The rows come from 5 hidden closed curves, with some noise, and rows from the same curve form a group. Each curve winds through 8 dimensions. The rows are also pushed far along 4 directions, which tell nothing about the answers.
Known rows, each followed by its group:
[ 0  5 -2  7  4 -3 14  0  5  8 10 12  4  4  8  3]
(0)
[-27   9  -2 -13  -3  21 -15  -6  17   6 -12  -7  -2  -3  -6  -8]
(3)
[ -4   2  15 -11  -3   2   8   9   0   9  14 -11   0 -15  -2  -5]
(4)
[  2  -8  -3   4  -5 -16  15  -3  -8   0  -5   7  14   8   6  16]
(2)
[-34   8  16 -15  -9  13  -9  -7  10  15 -15 -12   4 -11  -5  -3]
(1)
[  8  14  -5  13  -4  -9 -12  11   5   2  -4  -2 -10  12   3   5]
(3)
[-17 -13  -2  -4   2   2  -8 -35 -16  -4 -18  -5  25  18  10  30]
(0)
[-11   2 -15   4   4   2  -5  -9  -3  -3 -10   6   2  -1  -4  -6]
(1)
[ -9   9  -6  10   1   5   1  -1   1   8  -2  17  10  -4  -5 -17]
(2)
[ -3   6  12  -2   7  23 -29 -24 -14 -15  -6 -20  -5  13   4   7]
(2)
[ -4  -9  -4  -6  -3   9   5  -5  -8  -6 -10  -8   3   5   6   5]
(0)
[ 12 -11  -4   6  10 -11  15  -6  -7  -5  17  24  17   7  -2   7]
(3)
[-11  -7  -4   9   1  -4  10   3 -16   8 -11  18  11  12  -1  -3]
(3)
[ -4   6 -25  10   0  -2 -32  -6   9  -5 -15   3  -5  14 -10  -2]
(0)
[ -9  -5  13   4  -4  -6  24  -3 -23   1  -3   5  22   4   7  10]
(3)
[-29 -13   8 -12 -10   5  -4 -13  -3   9 -11 -10   9  -2 -11  -9]
(1)
[ -2   7  22 -25  -2  25 -18  12  15   9   9 -37 -22 -34   3 -14]
(4)
[ -6 -14   1  -3  -3   2  -9  -2   1  -2  -9  -4  11  -3  -8  -2]
(4)
[ 11   5  -5   6   9  17 -28   4   6 -15   0 -13 -16  -3   4 -12]
(4)
[ -7 -13  -5   0   2  -2   5 -18 -21 -13 -14  -2  18  14   4  21]
(4)
[-13  17 -25  12  -6 -10  -6  21  15  20   1  15 -13  -1 -19 -30]
(1)
[26 -4 -6 10  6  1 -3 12  3 -5 14 13 -3 10 13 -2]
(3)
[ 31   1   7  14   6  -4 -22   3   0  -6  20  -7   5  15  20  18]
(4)
[  7 -20  28 -23  -2  -1  29   5 -16   2  19 -16   2 -29   0  -4]
(1)
[ -8   6  -3   9  -8  -9  -3  -1   8  11 -13   9  -3  12  -3   1]
(3)
[-17   9  -6  -8  -2   9  -6 -12  -4   6  -3  -8  -9  -4  -5 -12]
(2)
[  5  -4  22 -18   8  21   0   0  -5  -1   7 -22 -15 -21  11  -3]
(1)
[  3   5   7   7  -9  -6 -13   9   0  -3  -2 -11  -4  10  -1   3]
(1)
[  5  -9  -4 -13   0  -7   1   9  10   4   2   0  -5 -10  -7   3]
(4)
[-45  -6 -22 -12  -3  22  -8 -19   3  -1 -26   2  19  -3 -10 -14]
(0)
[-16  -2   7 -10 -14   4  14   4   3  21  -1  -2   1 -12  -4 -17]
(2)
[-20  -3  -6 -20  -6  -2  38   5   2  14 -11   6  -5 -34  -8 -15]
(3)
[ 15   9  -7  10   0 -11  -9  14  13  -1   7   6  -3  -3   5   1]
(2)
[-12  -5  -9 -17   0  12 -15   0   7  -7  -6  -9   2 -16  -5  -7]
(0)
[ -1 -13  29 -18  -4  25  -1  -1 -10  -3 -10 -26   3  -5  11   9]
(2)
[ -6  11 -14  11  -6 -19   8   1  -2  12   6  17  12  11   2   5]
(4)
[  0   9 -24  14   2 -25   0  12   8   5  12  28   9  -4 -15 -10]
(0)
[  0   5 -25  18  -6 -20  -2   3   4   1   3  18   1  12  -9 -14]
(2)
[  3   1  11   2   7   7  -8 -10  -7  -3  16  -1   6   6   7   2]
(2)
[  2  -3 -13   5  -4  -3 -15   4   0  -7  -5  -5  -2  15  -3   1]
(2)
[ -7 -13  -3  -8  -3  -1  14  -1  -5   8   0   4   6   7  -1   3]
(1)
[-5 10 -4 11  5 -3 -5 -3  0  3 12 15  7  6 -3 -9]
(2)
[ -3  15 -26  13   4  -2 -10  10  15   7  -3  18 -10   1  -2 -16]
(1)
[ -1   6 -18   4  -1   1 -11  16  19   9  -1  11  -1  -7  -6 -17]
(2)
[ 9 -2  5  8  0 -3 -9  4  6  1 -2  7 -9 11  0  0]
(3)
[ 16  -8   4  -6   8   3 -29 -12   0 -14   8 -15   5   6  10  22]
(0)
[ -1  15  -4   6   5  -2   1   4  -4   0   7   7 -10   1 -10 -10]
(2)
[ 10  -1  10   1   7  -4   4   1   7  -1   8   4 -10   6  -1   8]
(0)
[ 26 -13  24  -2   8   0  -9  -4  -5 -20  15  -9  -3   5   3  15]
(1)
[  0   4  -3  -2  -2   1  -9  14   8  13   9  -7 -15  -6  -7 -18]
(1)
[-11   7  -1 -10  -6  16  -6   0   4  11  -7 -14  -4 -17   5 -12]
(2)
[ -6 -10   4  10  -2  -3 -26 -19  -6  -7  -4  -4  14  24  -7   6]
(1)
[-5  2  9  1 -4 -2  0 15 10 10 -5  4 -1 -7  4 -3]
(4)
[ 19  -1  -3  20   6 -10  -6  -3  -8  -4  13  -2  -6  18   2   1]
(0)
[ 20 -19  27 -27  10  15  -1  -4  -1  -5  29 -27  -2 -22  15  10]
(0)
[ 15   2  -7  15   0   0 -23  24  21  -1  -2   8 -13   0   0 -19]
(4)
[-32   0   7 -16 -12  11   2  -7   9  19 -26  -7  -8  -9  -5  -7]
(3)
[ 16   7  -5   2   3   1  -1  22   4  -6  10  -3 -22  -9  -2 -17]
(4)
[ -7  -6  10   6  -3  12 -23 -32  -6 -10 -20 -12  14  22  15  20]
(3)
[ -2  14  -7  10  -7 -16  12  17   1  11  -2  10  -3   4  -2  -1]
(3)
[-15  -9  19 -22  -9  26  -7   2   0   3   0 -31  -1 -20   5 -15]
(0)
[ 6  0 -3  8  9 -1  3 -3 -7 -2  4 11  3  7  7  4]
(1)
[ 6  4 -3 -3  9  3 -6 -5  8 -4  9  3 -1 -5  0  4]
(3)
[ -9 -10  -5  -5   8   6   2 -18  -2  -3   0  10  14   2  -4   4]
(3)
[-9  5  4  0  2 11 -8  0 11 -4 -5 -2 -2  9  1  2]
(0)
[ -6  -9  -6  -8 -10  -2   6  -2  -5   8  -1  -4   8  -1   0  -2]
(4)
[  1 -10  -4  -3  -9  -1 -12  -5  -4  -7  -7 -17   4  12   3  10]
(1)
[ -4  -4   5  -9  -1  -7  11   4  12  16   6  14  -4 -19 -11 -14]
(0)
[ 28   3   0  19  12 -11  14  22  -6  -6  21  15   0   2  11   0]
(4)
[  9   5   0  -2   5  -4  33  23 -11   2   8  13   0 -16  -3  -4]
(2)
[ 20  -2  15  -3  -2 -14  11  19  -4  -1  19  -9  -2  -5   0  10]
(4)
[-9  5 -4  2  3  5  1 -6  8  8  4  7  9  3  8  1]
(0)
[  9   3   1   1  -9   1 -20   7  11 -10  -6 -13  -6   9   3   7]
(1)
[-22  -6   0  -8  -4  10  -2 -28   1   4 -12  -1  20  15   5  16]
(3)
[-35 -24  10 -19  -9  21  -7 -25  -3   4 -28  -8  15   4  -1   0]
(4)

New rows. What belongs after each?
[-12  14 -15   3  -1   4  -5   3   5   1 -12   3  -2   7   3   4]
(3)
[ 10 -23  14 -25  -8   5  13   0  -9  -7   3 -26   3  -8  12  17]
(1)
[-10   2   4  -1  -9  13 -23  -9   7   6  -8 -13  -2   6   0  -9]
(2)
[-20   4 -19   0 -12  -6  -5   8  17  16 -19  13  -1  -4  -7 -13]
(4)
[ -1 -10  -3   4   9  18 -18 -15  -9 -14 -12  -9   9   8  10   5]
(4)
[ 13  -7  15  -9  -4   0  -1   1  -2   6   7 -18 -10 -11   2   1]
(3)
[  7  11 -23  21   8 -11   7   7   0 -11   7  18   8  16   4   5]
(0)
[ 4 -2  7  2  6  1  0  2  0 -5 -1  7 12  1  7 12]
(2)
[ 43  -7  12  11  15 -11  13   9 -13 -12  31   9  -1   7  16  15]
(1)
[ 11 -18   2  -5   1   9 -46 -20   8 -19  -4 -24  -2  24   3  18]
(1)
[ 36  -6  13  10   1 -16  -4   7  -4  -2  23  -5  -6   6   4   7]
(3)
[-20 -10   1 -11  -5   2  12 -11  -3   9 -12   1  18  -6   7   9]
(2)
[ 21 -18  25 -16  12   6   0  -8 -13  -7  23 -17  -3  -5   4  14]
(1)
[-21  25 -13  -1  -7   0   8  10   5  19  -1   4 -17 -20 -14 -32]
(2)
[  4  -4   6  -6  10   6 -16 -10  -3  -4   7  -8  -5   0  -6   3]
(1)
[ -9 -15   9   1  -8   2  13  -8 -13  15  -9   6  14   6  10  -1]
(3)
[ -3   4   2  -5  -5   5  10   3  -3  11   5  -3   1 -14   6 -10]
(2)
[ -3   6   8   8   8  14 -30 -13  -3 -14 -17  -6   7  19   5  20]
(2)
[-6  6 -9  2 -5  1 -2  1  9  6 -2 11  8  4 -1 -2]
(1)
[  6  -9   0 -10  10   5  -3  -8  -5  -9   2 -16 -12  -7  -1   5]
(0)
[  1  -4  10 -13  -2   9  13  -3 -14   2  -2 -14   2  -8   9   8]
(2)
[ -2  -6 -12  -7   0   2   5  13   4  -2  -1   0  -2 -13  -2 -12]
(2)
[  1 -14   7  -1  -4   0   1   5   4   2  -2   8   4   0  -1  -8]
(4)
[ 13  12  -6   5   9   2 -14  14  19  -7   5  11 -16   1   0  -4]
(3)
[-18 -26  22 -18   3  29  -2 -33  -9 -10 -12 -14  17   6  10  10]
(0)
[ -7   6  12  -5  -8  13  -1  13   2   7 -11  -9  -4 -10  -2 -10]
(2)
[-2  7  1 19  1 -8 -6  2 -3  2  1 11  3 15  2 -3]
(1)
[  8  -7   8   3   2   5 -29 -13  -6 -13   4 -19   0   5  -1   1]
(1)
[ 19  -1  13  -5   6  16 -34   9  22  -6  10 -13 -23  -2   5  -6]
(4)
[ -2 -13  11  -2   0   0  -3 -15 -15  -7   2  -8  11   1  -2   3]
(1)
[ 24 -12 -10   7   3 -13  12   7  -4  -6  16  10   4   5  11   3]
(1)
[-13  -8 -16  15  -8  -7  -5 -13  -7   4 -16  16  28  17   7   4]
(4)
[ 16   7  24 -10  -2  -8  29  32  -4   9  22  -6 -15 -23   0  -5]
(1)
[-2  3 17  0 -5 -3 -7  1  7  7  8 -4  7  2  3  7]
(1)
[ 30  -2   1  25   8 -18 -17   8   0 -16  12   8  10  16   0  13]
(4)
[ -2  -9   8  -9   2  -1  31   4  -2  12  20  10  18 -11  10   1]
(0)
[  1  -1   5  -2  -1   9   0  12  -7 -12  -7  -8  -3  -6   2  -5]
(2)
[-17 -10   8  -1  -4  -6  20 -21 -26   8   4   4  30  16  12  18]
(2)
[ 27  16   1  21   9 -17  10  16 -10  -7  27  17  -9   8  -5  -6]
(2)
[-12  -5   8  -6 -11  -5  29   6 -14   6  -3   1   1  -8  -4 -10]
(2)
[-32 -12 -11 -18 -11   1  45  -9 -14  13 -18   8  17 -14  -5  -6]
(3)
[-11  -3  -4   4  -3   4  13   1  -5  10  -6  14  22  -2   3  -4]
(2)
[-13   0  -5   1   7  12 -18 -15   7  -7 -14   9   6  18   1   8]
(3)
[ 11 -19  18  -9  -6  -4  16   7  -9   2  13 -13   4  -6  14   4]
(1)
[ 23   5  10  -3   4  -9   5  18   4   9  31  -5  -9 -16   8   0]
(1)
[ 24  13   8   1   0  11 -24  31  15  -8   4 -19 -25  -9   2  -9]
(2)
[ 10 -10  10   7   4  -9  -5 -10  -8 -12   0   2   0  12  -3  11]
(0)
[-3 -3 -5  2  1 -2  2  0  9  7  0 12  3  9  7  5]
(1)
[  7  -1 -13  10   5 -11  10  13   0  -9  -4  21   4   1  -8  -2]
(2)
[  9   3 -13   7   0 -21  -9  11  10  -3   6   6  -8   5 -14   0]
(1)
[  5  -6   5  -7   2  14 -16   6   2 -11  -4 -12  -9   1  -4  -4]
(2)
[-4 -8  2  3  0 10 -5 -7 -3  0 -2  4  4  8  2 -9]
(1)
[ -6   1  12  -1   1  11  -9   1   1  -1   5 -16  -6  -3  -1 -11]
(0)
[ 39  -4  25 -17   1   5   2  32  19   8  38 -20 -26 -22  20  -3]
(1)
[ 8 -1 -1 -9  6  5 20 10 -1 -8 12 -5  0 -8 11  7]
(0)
[  3  11   1  12   7   6 -23  -7  -3  -5  13  -2   2  10   6  -4]
(2)
[  6  -1   4   4   5   1  -1  -2 -12  -4   8  -3   0  -6  -1  -6]
(1)
[ 13 -10  13 -20   4  11   5   1  -7 -13   7 -23   1 -11  19  20]
(0)
[  5 -12  10  -3  -3  -6   4  -4 -14   4   6 -13  -3  -5  -2  -4]
(0)
[ 29  11  10  19   3 -19   3  13  -6  -6  21   7  -1  14   7  15]
(2)
[ 32  -1   6  20  13 -16  -5   3  -4 -15  24  19   2  20  -4  10]
(1)
[ -4 -14  11  -2   5  14  -9 -16   1 -11  -1   1  13  13   5   6]
(0)
[ -4   3  -2  11   2  -8 -10  -3   3  -6  -3  13   2   8 -13  -4]
(1)
[-11   1  -6   2   4 -16  27  -7 -14   2   6  19  15   4  -8   8]
(4)
[ -1   3  -2   7   4   5 -14  -7  -8  -4   1  -4  -1  -2  -3 -10]
(1)
[-10  -5  -9   4   0   4  -9 -18  -3   3 -23   7   4  15  10  10]
(3)
[ 11   5   6  11   6  -1 -18   4  -1  -7  12   1   4  16   0   8]
(3)
[ -1   0   0   6   2   4  -8  -6  -9  -1   3  -3   2  -3  -4 -12]
(1)
[ -6  -1   1  -5   1  15 -11 -10  -3  -7  -6 -15   4  -7  11   1]
(0)
[ 10  -2 -10  18   1  -1 -12   9  -7 -13   3   4  11  15   6  -2]
(2)
[10  6  4  3 10 -1  0 12  1 -7  5  8 -1  1 -1  8]
(2)
[-25  11 -14  -1   0   0 -10 -11   8  14  -8   6   7  -3  -6  -3]
(1)
[ 0 -6 -2 -2 -1  0  2  4 11  9  5  9  3  7 10  3]
(1)
[-9 -7 -4 -1 -3 -8 13 -6 -3  6 -5 11 19  2  6 12]
(2)
[  8  -6   0  10   2 -12  17  10 -15   7   2  14   5   3   9   2]
(3)
[-27   4   5  12   0   6 -11 -27  -9  -3 -28  13  21  23  -5  12]
(2)
[ 14   2  15   5   9  -4  23   8 -17  -4  26  13   6  -1   1  -2]
(2)
[ -5 -14  -2  -9  -3  -2  40   5 -16   2  -1   3   7  -7   2  -1]
(0)
[-3  6 -5  4  4 -8  5 -5  3 11  6  8  3  0  2  4]
(0)
[ -1  -9 -10  -6   2   2 -12  -2   1 -12   1   1  11  -3  -3   1]
(0)
[ -1 -11  -3  -3  -4   2 -17  -5   1  -2   2 -10   1  -1  -7 -10]
(1)
[ -1  -3  -7 -11  -1  -2  30  19   6  18  11  11  -6 -20   4 -14]
(1)
